All groups share one centre, and each spreads out both ways along 10 directions, with some noise.
In the rows, 128 means zero.
Some rows, each with its group after it:
[130 138 138 129 116 134 133 163 144 174 143 148 135 146 136 180  81]	P
[110 130  83 154 149 115 144 196 155  80 150  96 174 101 173 133 123]	C
[113  88 165 121 136 150 153 133 179  72 162  85 169 119 155 136 173]	P
[149  74 130 125 100 104 161 125 108 110 137 107 104 139 131  91 169]	C
[113  75 113 132 120 136 113 120 138 102 117 125  71 107 119  65 166]	G
[123 124  80 121 149 184 101 117 139 104 133 114 126  85 126  91 123]	U
[160 128 165 114  97  84 154 140 132 108 145 119 144 168 106 105 131]	G
[104 155 119 136 169 168 100 101  94 151 103 166 127 120 134 162 118]	G
[142 152 129 127 119 126 130 112 106 125 140 117 126 123 140 133 125]	U
[137 114 138 117 118 144 135 121 135 135 135 110 135 128 123 119 129]	G
[155 158 138 153 132 162 129 136 147 126 189 127 164  71 163 134  63]	C
[117 109  84 190 145  93 174 189 156  91 174 115 179  74 224 191 110]	P
[167 150 143 112  97 112 152  76  99 109 159 114 128 145 114 122 137]	U
[183 159 126 111 187 152 128 161 101  71 130 154 223 132 112 101 157]	P
[110 148 112 143 153 139 109 174 151 125 127 134 150 103 147 133  90]	C
[189 130 118  96 184 196  99 173 125 136 124 167 191  98 151 146 137]	P
[149 119 104 111 101  75 145 128 107 113 103  97 113 161  85  65 167]	C
[ 92  76 116 121 135 106 128 189 149 140  85 114 116 141 146 126 150]	U
[109 153 156 143 143 168  83 154 137 154 117 113 114  87 131  85  97]	U
[174 115 152 113 149 148  89 114 136 116 111 152 134 100  88  70 174]	P
[114 134 149 158 136  77 119 146 139 114  97 104 151  94 137  67 109]	C
[128  91  77 110 105 128 175 143 122 187  97  63 144 158 106 114 110]	P
[ 98 121 117 114 141 152 118 159 156 144 106 117 135 138 115 115 110]	G
[ 82  50 100 145 130 105 141 160 150  78 114  96  94 113 152  84 186]	G
[145 145 126 128 114 109 141 159 115 129 142 118 137 138 143 132 114]	U
[164  95 171 120  72  99 173 103 129 138 170 118 109 147 145 161 131]	P
[ 74  98 141 139 141 145 148 116 126 170 102 149 122 154 146 184 103]	C
[157  88 122 123 116 120 143 122 116 133 125 106 128  99 162 124 153]	G
[ 96  81 111 127 136 128 107 170 132 122 101 130  83 114 171 120 144]	P
[122  99  91 124 123 121 154 121 104 152 106 123 115 147 132 138 126]	P
[ 96 131 179 142 131  95 126 107 134 142  89 120 141 136 112 102 105]	C
[194 102  94  60  90 171 132 162 167 155 170 118 140 138 123 154  97]	U
[118 148 166 116 143 149 114 123 131 114 113 107 152 135 105  91 148]	G
[127 113 113 128 131 108 128 139 130 112 119 152 124 138 124 120 127]	G
[127 142 148 124 122 105 117 129 101 150 104 162 101 156 110 130 125]	U
[153  92 116 137 128  89 136 165 115 126 120 210 109 156 107 116 122]	U
[105 139 148 115 130  94  99 142 169 154  76 113 141 133 109 118 120]	C
[ 85  53  98 150 158 164 132 154 166 138 104 146 124 113 128 113 123]	U
[111 149  81 142 157  45 139 116  67  22  99 164 122 170 118 101 193]	U
[ 83 143 159 154 150  69 114 191 133 110  74 121 140 140 115  59 110]	C
[116  95  71 126 164 147 149 143 137 141  87 100 180 129 118 126 147]	P
[183 148 181  88 115 144  52 192 157 149 142 184  94 117 122 123 127]	C
[136  85 154 128 105 151 143  65 145 185 124  99 124  93 143 131  95]	C
[148  82 141 113 112  60 137 189 166  70 134 134 140 137 144  97 149]	G
[155 123  78 135 146 117 135 157  82 132 115 155 133 119 160 134 119]	P
[130  58  94 125 128  96 137 110 142  65 121 135 108 115 137  90 170]	G
[ 97  75 125 152 144 136 158 155 157 123 124 134 143 138 114 108 117]	U
[ 98 112 112 161 132  80 155 177 101 126 105 117 117 148 159 138 152]	G
[143  88 106  90 103  82 183 125 148 123 112 107 171 184 104 134 114]	G
[184 102 143 109  99 108 129 155 122 100 158 133 103 134 133 107 175]	C
[130 130 144 154 136  83 125 137 101  80 121 167 116 128 126  94 150]	U
[158 139 183 123 115  93  89 165 119 133 127 196  82 139 131 122 128]	P

New rows. What belongs after each?
[155  52 145 152 106 100 183 149 144 132 160 139 139 120 161 141 129]	U
[104  90 100 128 144 121 143 158 116 111 114 123 130 137 179 154 145]	P
[121 169 147 107 145 150 117  86  90 156  72 100 146 159  60  75 135]	G
[128 163 123 137 150 119  87 163 171 130 123 136 161  75 156 142  87]	C
[135  91 142 109 101  88 140 208 106 150 100 130  88 187 111  87 153]	C
[138 122 142 130  98 106 153 162 138 138 153 105 130 137 140 129 102]	P
[165 150 155 106 134 180  87 158 122 137 157 180 123 112 149 143  94]	P
[145  80 129 147 124 143 163 110 140 136 164 156 135 120 128 135 108]	U
[129 168 163 117 141  80  78 137 156 114 101 171 135 136 117 149 141]	C
[165 127 132 153 122 113 143 139 113 122 160 166 132 122 132 120 101]	U
[107 166 193 160 148 101  94 152 177 130 116 117 178  69 151  95  61]	C
[125 107 131 112 128 129 158 115  97  69 140 107 132 162 141 105 160]	P
[152 134 105 133 146 143 116 129 128 144 112 141 145 103  97  99 120]	P
[137 120  89 130 112  83 177 112  91 123 121 150 127 186  94 130 123]	U
[ 96 139 107 156 140 111 152 127 105  93 124 120 128 148 116 106 134]	G
[108 137 158 119 133 129 103 153 142 112 116 118 122 137 132 122 146]	U
[114 133 118 160 137 128 123 160 111 119 135 143 108 114 148 119 124]	G
[128 143 135 122 136 111 118 159 146 103 134 142 140 136 135 141 138]	C
[134 156 184  95 111 123 100 125 202 129 129  81 166 116  91 100 119]	C
[134 102 154 133 113 140 156 128 120 122 153 114 122 139 125  95 121]	C
[140 169 164 131 126 121 136 110 125 101 161 158 143 153 109 142 113]	C
[ 99 160 106 148 128 157 146 185 157 120 167  94 162 131 117 107  69]	G
[ 93 167 130 148 168 122  95 129  96  82  87 152 115 140  79  50 149]	G
[103 133 109 122 114 151 197 153 126 111 179  68 181 169 156 162  82]	P
[121 176 169 119 156 111  71 154 121  58 134 154 114 111 191 170 180]	U
[108 159  49 134 162  95 118 140 145  72 123 139 168 112 149 177 143]	C
[139 101 170 128 114  94 148 165 146 110 137 135 134 159 114  95 147]	U
[137  56 155 126  85 141 192 123  98 141 136  80  96 164 108  54 140]	C
[148 108 143 113  84  92 151 214 127 131 119  55 121 162  82   4 133]	C
[110 141 110  80 107 162 122 133 146 158 112  60 133 155  96 109 118]	U
[142 105 151 103 100 103 135 117 150 147 114 100 128 134 114 115 145]	C
[126  45  87 118 116 138 179 111  88 105 141 141  82 171 153 165 201]	C
[ 61  63 123 141 139 118 179 153 167 104 110  75 154 158 132 120 154]	U
[162 185  87 119 121  71 139 187  96  65 155 132 158 155 140 138 122]	U
[135 158 125 139 133 107 129 131 138 118 139 133 160 115 138 151 103]	C
[ 95 149 131 127 135  90 158 178 130 117 114 116 168 190 105 129 108]	G
[169 122 148 109 130 127 134  83 118 116 114 134 143 144  71  79 172]	P
[173  58 118 132 121  90 128 159 120 124 125 194  96 112 155 120 152]	U
[122  74  88 120  95 122 206 129 142 145 128  70 156 177  72  84 110]	U
[113 129 112 149 121 116 118 160 133 137 130 137 100 112 135 110 102]	P
[140  78 123 132 121 110 147  94 111 126 122 159 102 133 137 142 156]	U
[130 128 123 124 136 160 136 173 129  89 170 148 129 153 130 135 140]	C
[109 163 114 139 133 147 148 195 167  99 163  77 187 133 110  81  78]	G
[113 151 144 154 117  97 165 144 153 126 157 121 164 154 116 151  99]	P
[146 153 180 160 123  70 138 138  99  84 151 145 130 126 156 120 148]	U
[ 66 134  61 138 165 150 105 134 152 158  79 114 146 102 133 141  92]	C
[143 114 112 124 120 100 136 132 109 101 128 148 110 142 131 124 163]	C
[135 125 103 154  98  88 114 193  99 149 120 161  49 138 106  66 107]	G
[ 72 116 142  87 142 221  75 149 160 130 118 111  91 136 119  90 103]	P
[149 105  69 137 140 141 151 137  89  88 172 176 105 132 169 177 158]	C
[ 85 144  99 196 121 102 191  84 135  55 198 102 149 111 150 141  98]	P
[135 144 116 123 128 108 122 165 125 118 134 138 133 135 158 156 123]	U
[121 143 125 138 190 158 108 179 145  75 137 158 179 107 160 142 138]	P
[117 153 118 139 175 189  82 186 131  95 160 210 112 112 153 157 114]	C
[127 152 163 108 154 157 128 176 119  73 156 145 169 156 156 145 129]	P
[164  78  84 102  74 126 195 116 128 168 145  62 141 155 109 119 108]	U
[126 104 146 109  99 159 127  77 140 112 136  84 100 124  78  45 143]	P
[157 132 140 146  94  89 164 128  95 164 133 112 137 134 125 101  74]	C
[109 118 159 129 112 122 167 178 165 132 140  82 161 161  98  91 103]	U
[122 119  41 142 146 159 168 146  84 100 164 157 121 147 149 170 123]	C
[123  67 108 155 131 156 192 155  98  85 187 137 120 138 193 161 148]	C
[145 104 121 130 107  84 167 130 123  95 141 114 140 142 128 106 140]	G
[132 116 127 126 118 115 144 176  98 115 125 144  99 176 107  88 141]	C
[ 86 127 134 118 142 137 112 150 142 123  98 114 126 142 121 120 137]	U
[163 110 151  85  99  94 113 136 152 124 122 124 112 143 118 130 176]	C
[107  98 175 118 111 135 146 130 113 165 113 148  99 187 108 137 125]	C
[104 103  72 142 124 126 159  90 105 116 118 111 106 142  94  88 126]	G
